The rows of a group lie close to one hidden flat surface of 6 dimensions, which may be shifted away from zero. Surfaces can cross.
In the rows, zero is written as 128.
Known rows, each followed by its group:
[130 125 205 166 150 168 197 107 135 133  85 157 103  81 158] -> J_560
[147 118 120  94 158  91 129 112 106 105 143  96 122  83  89] -> J_501
[155 141 124 123  92  85 108 108 119 151 132 129 141 136 138] -> J_223
[141 125 107 106 131 100  96 100 159 135 136 105 161 108 131] -> J_560
[123 143 164 180 101 168 193 116 158 151 132 160 129 205 130] -> J_297
[136 153 131 206 108 161 102 153 124 142 115 119 129 195 119] -> J_297
[134 169 117 131 142 124  89 167  81 117  97 110 149 101 145] -> J_553
[153 120 172 179 139 132 144 100 124 116  85 133 126 116 134] -> J_560
[157 111 122 107 209  77 144 125 173 130 124 153 190 112 118] -> J_501
[173 110  99 119 112  80 121  89  74 154 155 132 127 110  94] -> J_223
[118 148 162 134 105 132 149 133 104  66  80 125 137 151 160] -> J_501
[111  92 133 110 126 138 181 112 117 114 133 176 116 120 135] -> J_553
[116 137  72  66  96  85 104 153 107 133 157 151 154 159 151] -> J_560
[145 165 127 152  94 116 145 124 124 171 126 150 169 186 152] -> J_223
[101 154 180 129  99 136 129 159 126  61  82 122  88 140 167] -> J_297
[123 177 140 159 149 146  95 197  86 124  90 120 117 117 149] -> J_560
[131  86 104 145 148 114  59 120 157  97 107 136 167 147 131] -> J_223
[129 124 177 138  53  87  91 129 190  98 125 115  64 205 125] -> J_553
[112 107  98 180 190 171  83 173 134 105 110 134 144 144 107] -> J_223
[126 134 144 116 130 126 163 116 151 127 121 141 147 133 146] -> J_297
[125  92 107 137 162 145 142 136 107 134 148 154 124 130  97] -> J_223
[158  97 124  70 159  49 144  93 144 103 137 133 156 102 114] -> J_501
[148 146  96 137 124 109 102 117 147 170 125 147 209 162 157] -> J_297
[123 118 145 111 129 101 178 131 169 123 121 198 158 174 162] -> J_501
[114 160  67 101 136 126  83 176 132 142 158 102 158 156 119] -> J_560
[146 104 103  74 121  73 120  94  93 114 129 135 154  83 138] -> J_553
[103 168 100 105 127 144  78 154 184 146 141  81 157 146 141] -> J_560
[136 157 159 160 118 120  59 149 130  78  75  77 111 127 142] -> J_297
[167 105  98 130 102  70  44  87 122 118 121 101 161 125 118] -> J_297
[138 103 132  57 152  69 205 107 125  98 153 147 119 113 101] -> J_501
[164 131  96 194 139 137 109 149  52 148 128 137 141 163  85] -> J_223
[124 118 129 162  76 167 127  78 106 126 106 134 154 138 159] -> J_501
[133 146 103 159 164 152 119 163 119 142 137 114 141 146  96] -> J_560
[134  88 142 154 121 131  93  89 167 104 102 129 143 131 146] -> J_553
[152 123 109 108  98  86 113  64 158 149 117 137 211 135 171] -> J_553
[130  51 103 105 120 105 124 102  97 105 153 159 101 114 100] -> J_223
[107 150 149 126 168 162 174 169 121 116 119 130 108 109 126] -> J_297
[127 132  94 119 208 167 181 143  74 158 138 145 166  61 114] -> J_553
[128 142 154 123  83 106 102 118 108  66  82 112 130 140 164] -> J_501
[140 143 135 111  93  92 133 112 153 138 137 135 137 161 138] -> J_553

New rows. What belongs after each?
[118  68 109  86 137 124 172  78  92 108 129 182 155  81 150] -> J_553
[130 195 158 125  87 115 106 159 143 151 109 114 126 144 176] -> J_223
[151 121 153 147  82  90  96 104 113  98  84 137 140 152 161] -> J_560
[153 132 123 107 169  70  82 152 137 121 130  99 124 102 105] -> J_501
[162  90  98 116 111  92  60  59 125 148 142 102 150  83 121] -> J_501
[107 182 169 184 142 187 133 200 115 124  89 131 108 145 150] -> J_560
[139 138 118 146 118 115  98 132 136 134 119 132 158 152 141] -> J_223
[102 105 118 165 136 177 161 169 100 121 134 184 108 180 114] -> J_223
[131 175 142 184 130 140  79 191  88 106  79 118 124 158 140] -> J_560
[111 129 113  92 127 120 180 153  86 149 149 187 127 127 145] -> J_560
[125 106 107 177 172 161  96 175  84 114 122 137 106 133  89] -> J_223
[119 129 141  80 115  91  98 114 191 127 129 114 128  91 163] -> J_223
[127 112 130  97 122  89  47 126 161  98 108  97 119  86 148] -> J_223
[129 173 114  99 126 112 155 158  78 137 125 139 142 120 144] -> J_553
[105 151 154 101  98 112  91 147 182 114 107 119 117 124 179] -> J_223
[148 102 151 115 124  90 151  99  89 125 106 169 127  80 156] -> J_560
[107 111 119 113 143 152 175 122  93 124 122 171 151 105 152] -> J_553
[123 119 113 167 102 175 113 110 130 185 143 144 131 132 141] -> J_501
[167 110 144 198 166 144 154  92 132 131 120 119 143 155  69] -> J_560
[122 168 134 177 156 179 150 143 159 172 119 132 174 152 143] -> J_553
[115  72 149 189 165 175  80 115 159  84  91 118 108 106 117] -> J_553
[135 114 104 133 159 111  75 121 160 125 122 116 167 121 126] -> J_223
[125 109 103 129 200 151 159 137 142 167 160 139 138  98  87] -> J_223
[131 112 135 141 101 119  78  99 134  96  81 134 171 125 178] -> J_553
[115 169 135 105 134 132 200 183  92 148 161 150  91 144 111] -> J_553
[124 147 149 122 157  89 144 188 175 121 110 180 141 178 155] -> J_501
[106 152 110 137 122 149 108 194  88 115 118 148 116 155 142] -> J_297
[ 85 141 152 139 119 159 111 182 172 103 101 145 111 159 169] -> J_223
[112 124 132 124 109 139 202 145 102 137 139 194 120 177 140] -> J_560
[142 122 142 163 153 132 100 127 173 131 126  99 110 135  96] -> J_553
[162 124  72 140 184 110 115 142  91 145 155 112 156 126  62] -> J_560
[108  95 146 132 122 146 144 128 118  98 114 159 103 130 137] -> J_553
[146  85  96 148 136 111  89 127  77 117 133 130 114 121  92] -> J_223
[136 130  46  95  93  78  77 144 117 124 167 122 178 213 107] -> J_560
[122 122 170 123  88 107  89 138 113  49  85  98  70 130 140] -> J_297
[149 110  97 179 114 136 138 130  68 140 128 176 150 199 108] -> J_223
[135 121 103  68 113  71 111 135  76 128 134 163 138  93 156] -> J_560
[155 130 138 170 138 123  95 115 140 117 104 103 149 143 117] -> J_560
[128 125 123 133 119 104  98 151 174 165 134 170 136 158 157] -> J_501
[127 132 117 152 108 169 101 121  89 145 135  87 101 101 112] -> J_501
[105 125 155 123 115 148 183 140 124 103 126 145  89 143 130] -> J_297
[ 98 156 173 125  91 157 133 129 181 125 100 129 129 140 193] -> J_560
[115 134 126 103  84 116 104 111 168 118 127 124 149 156 165] -> J_560
[134 207 151 160 107 138 107 182 105 165 107 107 105 139 145] -> J_223
[149 125 134  89 234  69 175 156 158 109 133 142 154 107  92] -> J_501
[148 101 118 112  83  79 126  79 135 111 135 149 156 169 143] -> J_560
[152 103 109 122 169 119 131  88 121 137 137 111 157  80 103] -> J_501
[130  71 111  67 113  89 140  74  82  92 121 162 146  77 152] -> J_553
[119  83 139 159 132 151  75 110 127  74  74 131 139 103 163] -> J_553
[106 152 156 101 106 129 133 156 152 135 127 133  91 115 158] -> J_223
[143 170 138 134 108  90  58 168 112 102  98  85 119 132 140] -> J_553
[133 113 115 108 128 116 123 101  92 113 105 150 177  91 164] -> J_553
[134 120 128 115 142 117 145 114 119 117 129 127 137 118 120] -> J_501
[155 119  77 113 107  62  86 141  64 114 131 146 155 167 119] -> J_560
[105 136 155 108 133 146 203 131 141 123 129 159 123 137 142] -> J_297
[114 191 141 158 104 162 138 162 138 149 101 143 167 182 179] -> J_553
[ 89 170 147 168 157 190 102 223 141 113  97 123  90 138 143] -> J_223
[127 100 150 167 110 147 124  73 222 145 119 137 159 177 146] -> J_553
[107 113 145 142  87 148 123 101 140 101  84 165 167 155 197] -> J_553
[139 152 154 147 171 129 123 141 114  67  69 101 170 118 140] -> J_501
[ 99 151 133 134 192 167 114 183 185 142 124 112 128 102 132] -> J_223
[129  97 118 118 153 121  97 149  78 113 145 110  52  62  82] -> J_223
[145  96 146 177 150 142 110  95 215 149 133 106 131 146  95] -> J_553
